The same things were measured in two ways. Each way mixes the same 11 hidden numbers, adds some noise and spreads widely along 6 directions of its own, which tell nothing about the thing.
In the rows, 128 means zero.
Some things both ways: the first way, then the second way.
[ 75 177 153 125 152 142 131 162  97 128 126 108 128 168 115 161 141 128]
[ 97 129 107 182 143 118 153 106 152 138 163 134 141 152 119 144 131 115
 118  99 149  81 117 148 115 169]

[157 155 132 150 128 148 112 128 132 119 128 117 108 120 139 163 102 119]
[134  77 146 103 121 107 158 170 143 127  98 117 151 115 112  52 145 121
 134 156  78 175  91 157  89 159]

[124 136 121 127 115 144  78  86 125 161 123 151 113 118 110 134 111 114]
[ 97 154 133 163 155 121 144  99 123 146 171 111 125 144 141 148 126  96
 111 135 124  99 121 151 137 153]

[ 67 146 132 161 149 164  95 143 120 134 145 132 115 161  57 130  93 159]
[112 124 103 159 167 134 190 132 155 112 137 106 161 148  97 119 159  93
 120 126 156 104 114 202 115 156]

[ 76 153  74  97 143 135 121 138 139  70 160 149 185 164 104 135 147 138]
[132 172 121 142 126 160  94 117 109 146 109 109 138 104 131 136 130 108
 111 157 129 121 126 124 133 125]

[133 124  61 152 114 152 124  59 147 137 148 143 132  99 119  80  79 137]
[108 131 145 121 127 110 122 132 144 137  94 129 152  89 147 106 132 119
 130 141 127 164 144 161 121 141]

[163 156 104 155 120 144 122 152 122 147  76 134 140  94 102 141 114 125]
[141 168 117 168 164 185  96 139 118 111 116 104 137  95 154 132 140 122
  82 128 173  96 166 139 175 111]

[104 120  85 101 112 108 109 123 127 109 121 123 166 163 156 190 127 133]
[117  65 119 162 115 163 214 138  93 172  60   4 162  92 155  86 121 103
 148 170 116 175 155  81 165 110]

[107  94 126 149 159  81 184 157 178  78 145  88 169 176 154 193 126  97]
[125 120 108 158 161 198 147 102  88 113 128  93 132 118 136 105 127 121
 110 138 133  90 158 140 186 110]

[172 119 141 113 137 141 110 135 140 104 121 146 115 116 163 135 131 130]
[143 154 148 127 181 151  69 133 117 121  99 131 138  49 158  90 161 116
 105 110 136 113 150 157 125 115]

[204  80 144 134 127 117 130  96 203 181 117 121 128  97 164 132  84 112]
[163  94 136  89  54 139 116 139 119 109 145 121 111  84 107 107 129 142
 182 114 104 130 125 133 132  91]

[ 80 146 118 129 130  97 187 149 138  79 149 100 163 171 177 145  93 111]
[126 120 154  66 107  76  92 174 179  90 146 178 100 129  98  77 129 117
 121  75 108 114  75 177  70 167]

[152 103 136 121 132 141 119  62 181 169 172 140  76 131 121  77  95 129]
[102 140 114  95 114 165 143  72 100 123 135 112 130 152 117 139  88  95
 131 144 130 139 110 138 150 110]

[ 85 155 170 141 138 158 112 151  80  59 123 172 111 146 107 106 102 159]
[120 143 188 110 147  93 107 137 100 150 117 132 126  77 139  96 126 129
 149 111 103 157 136 143 100 118]

[ 82 132  81 162 115 142 146 144 158  96 100 148 132 148  57 116 103 151]
[143 124  94 100 137 136 128 191 146  78 144 122 132 147 106 123 126 108
  84 105 165  74 112 162  76 150]

[ 83 134 129 110 118 138 119 122 126 186 129 110 104 167 115 151 121 118]
[133 127 134  77  78 139 115 109  98 119 166 126 115 130 131 167  83 140
 138 139 122 144 122 109 142 103]

[160 139 121 159 109 173 112 173  75 145  49 121 112  90 142 195 142 119]
[102 130 112  84 103 115 115 152 154  99 187 166 125 180 119 158 101 153
  95 126 121 115 105 111 124 141]

[ 93 128 133 133 125 161 169 134 156  66 187 154 146 158 105 106 102 133]
[138  97 133 211 102 136 159 103 122 142 143  99 121 106 136 133 124 141
 150 122 134 102 153 147 178 159]

[ 98  96 110 128 145 101 129 113 154  94 116 118 179 139 137 177 143  86]
[127 126 139 189 208 159 144 145 100 135 119  88 144  93 155  78 169 116
 104 131 115  85 163 140 150 131]

[185 178 127 185 125 151 154 129 169 117  85 155 111  83 140 111  97 147]
[142 117 136 152  90 112 104 130 152 109 171 146 125 107 140 176 135 144
 144  87 148  75 150 130 130 170]

[174 119 100 157 104 156 146  87 183 148 127 115 118  85 151 124  79 107]
[130  73 125  91 117  88 128 171 189  88 132 171 136 125  99  75 142 129
 114 105 110 122  84 194  75 192]

[162 175 154 168 152 128 151 107 192 129 123 138 102 107 127  96  96 118]
[152 118 178 179 138 136 142 111  89 144 123  98 146  81 152 131 145 138
 164 128 126 138 159 128 154 138]

[146 167 142 154 132 170  80  83 122 169 142 128  57 112  92  97  79 136]
[116 158 141  49 138 147  82 100 100 116 125 156 134 111 123 122 108 119
 109 158 108 170 105 149 128 106]

[116 135  95  95  70 203  87  73 122 176 108 166 130  91  94 113 117 123]
[150  88 148 155  77  75 128 169 148 148 143 127 126  87 142 128 131 158
 148 119 111 128 127 130  94 174]

[179  68  96  81  94 160 137  57 164 184 123 144 141  79 158 112 136  89]
[104 140 153 210 135 103 149 109 122 174 115 120 138 107 147 112 118 136
 140 136 128 134 156 163 132 159]

[102 160 130 159 153 122 114 144  72 139 117 122 141 144 151 179 134 135]
[ 57 164 135  97 143 173 160  63  99 133 110 100 158 175 133 131  94  95
 126 173 115 181 131 112 199  93]

[149 121 119  87 128 132 155 116 159 137 154 140 144 116 184  90 127 106]
[110 156 138 122  74 137  97  69 119 139 173 135 103 141 130 188  82 132
 142 103 136 129 109  87 174 116]

[194 100 133 135 119 141 139 117 161 110 101 171 124  85 141  97 115 124]
[119 120 129 165 138 151 146 118 112 137 129  90 127 115 142 116 122 118
 125 106 143  99 147 119 150 124]

[114 112 111 129 136 155  79  67 123 117 135 158 152  99 106 108 116 122]
[ 77 109 114 137 141 155 174  86 101 165 128  86 144 138 130 113 114 112
 134 149  91 135 120  91 161 116]

[108 159  84 119 111 122 195 163 154  84  48 131 210 102 157 140 137 107]
[100 124 137 121 134 109 144 140 115 139  96 129 138 164 100 117  73 134
 111 100 137 146  94 101  97 162]

Other things, the second way, with their names:
<823>: [132 140 150 161 177 165 124  86  54 148 157 100 129  96 187 153 104 139
  97 155 132 129 166 120 180 110]
<464>: [165  73 167 105  81 123 145 182 146  99 125  90 116 106 128  85 134 133
 145 107 114 158 109 120 152 127]
<31>: [112 126 115 124 113 187 135  82  88 137 112  81 141 107 149 145 100 121
 128 149 135 149 153  92 193  86]
<755>: [129 109  89 104 101 130 144 179 175 103 127 121 152 141 113 115 142 116
 113 113 158 116 112 148  80 131]
<825>: [108 145 127 114 167 126 113 121 147 106 112 155 129 113 112  84 127 106
  99 105 144 121 118 207 112 143]
<831>: [ 94 147 142 139 112 128 117  73 123 159 105 130 141  96 149 138 107 119
 139 145 134 168 147 145 157 133]
<775>: [128 119 160 118 174 107 134 158 170  94 118 143 158 126 114  87 172 110
 119  96 134 133 102 172 103 170]
<815>: [ 90 135 125 183 146 149 154 104 116 147 119 106 145 142 152 138 102 136
 107 132 149 128 159 114 176 137]
<592>: [124 139 152 195 121 117 119  84 123 171 172 111 121  89 195 172 128 125
 132 121 146 114 159 125 156 137]
<851>: [104 140 158 136 107 103 105  72 116 154 143 144  98 109 128 136  85 116
 139 107 113 135 105 142 138 160]
<283>: [135 145 102 150 123 135 108 140 142 138 163 108 118 115 140 158 130 120
 111  62 184  76 115 102 101 106]
<456>: [117 110 125 170 161 178 179 139 113 135  56  53 168 100 127  79 143 109
 127 151 134 153 153 123 180 118]
<898>: [149 114 163 132 115  96 104 122  98 145 146 143 105  71 118 123 115 146
 159  89 106 117 115 138 101 148]
<447>: [ 98 166 149  92 163 179 116  89  77 118  85 130 145 104 128  95 106 125
 124 169 117 183 158 158 184  75]
<156>: [108 110 116 131 122 114 129 145 157 115 138 169 139 165 112 104 107 149
  99 111 126 108 105 146  97 174]
<800>: [137  98 151 143 160 107 149 186 150 137 123  93 146  81 161  56 188 107
 124 126 105 126 135 161  90 133]
<445>: [101 136 141 108 141 110 143 158 134 130 124 118 136 148 112  93 128 107
 117 123 107 130 103 134  98 141]
<171>: [104 150 106  88 144 156 148 101 101 127  69 120 159 143 105 109  80  92
 106 160 157 175 109 181  96 122]
<373>: [100 112  97 132 100 125 157 106 148 127 176 137 127 160  94 141 123 121
 135 123 110  97  95 147 130 151]
<417>: [102 123 130 153  84 123 163 109  95 188 135  88 125 115 140 136  90 147
 157 142 115 168 140  92 148  86]
<245>: [125 143 171  73 118 151  94  97  63 150  96 115 130  74 157 102  98 130
 143 175  88 193 146 119 147  83]
<422>: [123 125 151 110 139 118 109 113 108 147 115 134 146  80 142 121 132 128
 139 123 118 145 129 128  99 134]
<97>: [102 151 118 104 103 115 104 110 119 127 157 138 121 122 145 191  81 128
 121 100 168 102 153 123 112 133]
<682>: [138 135 149 193 165 131 138 123 118 144 110 111 152  66 156 119 151 130
 129 133 155 136 175 188 140 140]
<955>: [128 101 133 127 142 164 180 114 106  88 161  93 129 158 138 136 107 121
 108 140 142 129 141 150 198 130]
<127>: [120 165  75  99 147 153 116 159 175  88 154 140 112 185  78 107 129  83
  59 104 159  83  54 184  99 124]
<438>: [149 147  97  95 116 201 106 161 125  88 127  94 141 140 120 119 145 107
 101 138 140  91 126 100 144  87]
<729>: [145 161 127  98 142 128  91 148 121 108  98 142 124 113 109 111 102 101
  87 115 164 122 103 183  72 148]
<714>: [ 91 173 100 131 133 160 114  68 103 140 169 130 118 162 132 187  74 111
  81 158 141 110 116 127 166 134]
<546>: [153 139 148 143 150 133  90 171 155 105 109 127 141  66 136  96 183 124
 128  88 142 103 144 147 123 128]
<152>: [ 97 120 131 159 137 133 188  61  72 190 128  71 131 113 129 130  97  99
 158 147 111 150 120 129 133 117]
<399>: [ 72 149 109 172 168 152 160  69 134 138 102 104 129 163 132  99  96  63
  87 125 160 105 120 185 147 165]
<500>: [137 122 142 129 113 140 123 125 111 130 144 108 127 104 145 135 122 131
 133 125 126 129 135 117 147 120]
<227>: [100 148 122 129 119 166 106 105 112 120  90 128 145 114 145 137  90 143
 119 118 164 135 175 114 169 107]
<425>: [118 101 139 141  91 128 158 111 115 151 116  91 142  85 139 135 117 136
 168 144 121 164 154 123 161 120]
<589>: [138 139 145 165 150 110 117 163 132 163 127 107 129  65 164  89 156 121
 111 145 117 132 143 168 111 129]
<690>: [ 91 173 129 129 119  96 107  77 133 140 204 192 117 168 112 178  93 143
 119 120 125 118  92 153 121 147]
<528>: [ 83 150 106 102 136 123 182 140 151 125 140 102 144 199  96 130 110  85
 111 118 148 135  84 137  98 121]
<106>: [141 161 147 137 114 102  90 153 145 134 125 151 132  90 129 127 138 134
 129 118 143 135 128 169  93 136]
<892>: [120 123 123 126  83 128 149 106 114 138 184 106 118 149 129 176  99 124
 141 126 126 113 116 106 141 125]
<338>: [151 139 148  75 142 128  98 169  90 130 119 125 143  86 141  96 134 129
 120 147 106 148 127 131  66 103]
<724>: [129 128 109  72 146 160 143 159 106  88 107 100 126 163  85 104  89  97
  95  94 160 116  84 126  99 111]
<876>: [103 156 165  50  91 134  59  56  94 123 116 186 108 107 121 118  66 140
 141 137  93 176 113 137 149 114]
<421>: [126 127 163 103 170 126 150 197 140 108  47 109 173 130  99  30 160 104
 121 139 110 169 107 164  84 148]
<162>: [134 120 115 147 109 135 109 146 149 125 143 119 132  86 146 116 156 123
 132 109 134  78 156 139 121 130]
<551>: [125 127 124 140 148 164 140 130 117 125 119  81 140 111 130 102 151  93
 112 165 106 115 130 137 161 133]
<258>: [146 169 127  92 124 161  92 140 110 118 135 106 128 119 147 135 124  98
  96 160 135 131 116 129 128  98]
<742>: [110  95 104 126 100 167 201 148 131 107 150  57 138 186 116 129 117 114
 128 135 132 121 125  83 185 100]
<121>: [ 95 146 127 112 138 134 136  96 121 140 129 123 143 144 135 129 115 100
 125 120 136 135 115 130 112 122]
<895>: [ 85 156 131 114 115 131 131 103 132 149 156 131 154 142 155 139 139 119
 145 157 106 140 146 123 130 102]
<233>: [150 153 125  57  95 152  68 138 123  96 163 163 103 149  79 122 114 127
 112 125  98 111  60 121 113 110]
<668>: [112  73 115 125 123 133 206 145 118 144 117  66 141 149 120  91 107 106
 138 116 126 139 106 116 104 122]
<356>: [121 126 118 122  97 122 140 118 128 137 177 118 129 140 134 165 110 126
 133 131 130 125 114 119 123 125]
<608>: [ 89 137 137 154 124 122 134  76 129 180 112 109 149 103 154 133 125 108
 142 141 119 159 130 123 137 135]
<382>: [ 94  96 137 176 129 107 141 119 115 179 154 119 128  76 171 101 140 155
 160 102  91  99 175 103 125 115]
<695>: [120 124 107 164 180 173 140 141 129 102  97  89 148 118 143 118 129 111
  80  98 186  90 156 137 163 139]
<256>: [ 78 135 106 157 115 112 160  74 129 155 150 115 124 146 127 159  91  89
 127 135 139  98 135 169 123 171]
<228>: [ 99 119  92 125 145 113 130 147 164 139 126 139 131 129 117  88 126 113
  93  90 140 103  98 156  71 139]
<247>: [143 131 136 151 116 118 100 156 145 126 157 131 121  96 153 131 143 142
 121 103 137  93 145 129 123 135]
<189>: [130  82 111 236 109 107 185 137 174 130 197 110 129 149 127 164 148 145
 132 106 142  65 134 147 162 200]
<391>: [139 143 158  69 133 117 103 138  90 133 116 137 113 119 113 101  83 125
 106 135 112 171  78 139  87 124]
<91>: [ 91 141  93 170 172 182 186 106 118 143 109  71 170 144 121 129 134 101
 111 144 157 133 138 127 169 102]
<549>: [ 96 176 119 108 130 133  82  88 138 135 133 163 117 128 130 121 103  99
  96 135 128 121 111 171 120 135]
<424>: [151  66 152 186  75 116 211 178 135 152 118  64 145 112 100  85 154 153
 209 104 108 147 130 106 137 109]
<640>: [ 82 120 131 120 110 111 173  49 112 158 147 101 132 145 126 178  76  89
 134 161 126 163 101 148 151 170]
<568>: [ 76 152 156 174 168 117 163  40  86 193 108 127 150 117 147 121 100 121
 152 134 128 180 136 154 132 120]
<72>: [ 99 142 178 149 169 112 155 127 112 145 123 119 148 132 140  90 136 125
 126 165  87 166 134 151 150 146]
<700>: [129 137 101 166 187 148 133 169 161  87 127 127 141 131  99 101 159 116
  80  89 165  69 120 177 135 154]
<252>: [154 147 184  59  76 120  69 147  71 159 138 123 106  45 162 111 113 158
 172 153  70 191 143  94 126  46]
<10>: [118  94 121 137 130 124 153 155 155 130 160 116 136 128 122  83 173 126
 144  98  96  96 108 115 115 123]
<335>: [128  94 136 110 134 120 135 143 101 153  99 119 145  65 127  78 132 145
 149 127  96 158 131 130  97 109]
<621>: [121 115 139 103 120 146 146 135 121 129  86  81 159 110 130 107 134 100
 140 144 126 164 126 113 130 123]
<603>: [118 121 114 106 116 146 126 140  99 127 147 106 125 123 154 136  98 134
 110 128 129 110 148  97 127 108]
<71>: [116 142 149 121 164 137 119 151 107 131 120 127 145 110 151  92 137 144
 115 132 112 141 152 125 130  97]
<713>: [ 98 159  97 125 137 130 128 136 113 121 152 128 131 159 121 169  76 128
  79 134 163  99 134 142 112 143]
<68>: [138 135 100 160 151 136 139 151 157 100 150 130 142 136 127 147 137 125
  93  86 196  92 129 172 112 136]
<821>: [114 128 152  85 119  98  98 155 171 115 129 165 134 111 123  72 160 116
 136 112  96 131 112 166  86 138]
<699>: [129  90 145  92  86 140 138 162 149 108  78 116 147 139  86  76 124 141
 145 127  95 176  87  89 154 134]
<478>: [ 75 126  79 135 112 120 180  91 143 131 152 141 137 212  84 162  62 120
 105 117 158 113  86 148 110 169]
<525>: [146 129 155  47 105 173  80 129 100  83  83 114 127  85 139 105 108 113
 120 155 112 161 140 124 173 110]
<386>: [156  96 166 147  95  95 115 193 143 134 132 104 126  73 151 103 157 146
 145 121  94 115 145 107 120 157]
<349>: [122 116 127  84 113 119  94 131 135 104 142 163 108  98 104 109 117 134
 128  99 110 112 113 153 114 137]
<81>: [117  92 145 194 141  86 201 208 182 142 110  82 165 165 111  74 174 112
 119 149 101 130  99 136 105 208]
<786>: [139 111 138 155 122 147 139 141  95 139 133  74 117  95 154 120 123 125
 136 109 132 103 155 105 149 112]
<144>: [153 116 135 124 111 141  78 130 155 112 103 123 138  40 162 114 165 114
 132 119 140 118 156 163 140 145]
<767>: [132 125 136 166 131 155 141 121 107 131 140  69 112  92 159 128 131 105
 135  97 151  89 167 128 168 102]

Some of these things the first way, each followed by its name:
[127 169 174 127 149 178 119 108 123 146 162 130  48 132 139  86 112 137]  <775>
[ 33 122 114 119 148 105 118 137  87  92 160 120 159 190  98 132 106 124]  <252>
[198 124 152 110  95 160 116 141 112 138 112 176 103 113 160 150 136 137]  <399>
[ 91 180  89 171 153 116 146 170 113 132 100  96 145 158  86 150 109 148]  <755>
[127 138 150 145 134 125 129 107 140 147 115 121  80 137  94  97  90 128]  <668>
[148  91 142 110 142 132 118 113 149 106 125 103 116 130 160 145 106 122]  <335>
[150 139  87 172 122 124 175 141 165  88  88 137 147 100 132 111  98 131]  <695>
[156  77 127 124 117 139 125 117 167 128 129 144  87 116 131 130 134  88]  <823>
[177 117  95 122  72 149  83  50 159 221  75 151 126  83 131 154  97 121]  <256>
[ 69 139 131 132 104 179 102 134 100 109 105 154 173 129 104 155 103 145]  <349>
[140 161 109 105 154  94 126 131 126 129 143  95 149 147 198 166 132 113]  <608>
[202 123 139 119 141 117 146 164 141  94 152 144  83 130 193 126 140 114]  <592>
[150 116 153  93 106 185  83 152 103 141 110 172 101 121 140 156 154 141]  <500>
[139 170  90 149 108 118 166 158 176 104  82 133 141 127 104 125  87 134]  <729>
[132 165 127 187 133  99 153 138 147  77  90 142 141 124 103 116  73 131]  <786>
[156 174  93 162 114 159 114 123 129 166  74 151 147  72  80  99  86 135]  <106>
[138  96 112 191 109 128 159 148 174 133 112 136 126 117 131 156  92 106]  <955>
[145 176 172 142 121 124 135 214 121 125  28 126 112 133 122 173 113 144]  <724>
[ 90  98  77 120 113 140 111 100 145 108 135 172 184 126 112 128 128 124]  <245>
[132 114 133  95 130 135 106 136 127 176 130 108  94 152 149 163 142 116]  <356>
[196 158 124 131 108 172  97  55 121 214 125 132  80  76 140  92  86 130]  <831>
[154 167 137 111  98 153  96 113  96 139  92 131 107 117 167 180 123 120]  <386>
[128  77  84 113 142 116 134 131 149 122 130 139 137 132 139 105 129 129]  <528>
[190  97  70 125 119 111 148 107 172 121 134 136 168  94 172 127 116 101]  <549>
[ 89 109 134 157 127 184  95 146  78 113 123 162 149 131  91 150 114 157]  <447>
[135  62 107 120 112 122 134 103 171 101 138 183 149 122 130  90 105 130]  <767>
[ 97 149 192 111 161 160 120 169  75 129 141 135 110 158 121 127 143 136]  <568>
[155 149 127 149 149 136 140 135 174  85 138 145 143 104 108  92  99 113]  <233>
[189  97 176 136 165 126 169 147 163  98 135 124 121 113 163  98  99 125]  <424>
[161 103  82 110 103 136 113 121 152 145 108 133 143 109 149 167 133 100]  <714>
[ 74 162 126 154 146 148 155 236  97 119  95 120 138 163  76 147 130 146]  <68>
[154 132 126 128 107 158 148  67 159 152 140 150 139  90 158  91  98 114]  <876>
[111 162 160 158 154 167 136 213  81  78 122 141 126 137 110 144 130 134]  <690>
[193 162 135 162 150 135 135  94 157 122 118 130 101  83 140  73  76 133]  <546>
[ 68 114 114 104 159 104 132 177 137  68 133 112 133 201 126 181 162 129]  <338>
[ 90 133  80 144 141 129 145  71 160 101 166 116 161 136 107  91  80 130]  <456>
[ 98 125  85  80 111 177 112  92 113 107 160 140 136 139 144 147 159 111]  <81>
[ 90 141  67 113 129 105 110 145 138 141 128 134 160 160 103 156 145 114]  <258>
[128  86 116 116 130 110 151 145 136  92 114 115 109 162 154 166 145 121]  <603>
[133 117 111 113 146  83 152 139 155 124 141  81 145 165 193 179 123 110]  <31>
[137 154  99 165 109 159 139  82 165 181 115 118 138  84  99 117  83  92]  <189>
[ 90 120  81 142 131 114 142  73 186 145 151 133 143 131  92  79  89 111]  <892>
[175 212 121 180 132 117 122 135 141 130 123 113 112 128 157 158  73 150]  <144>
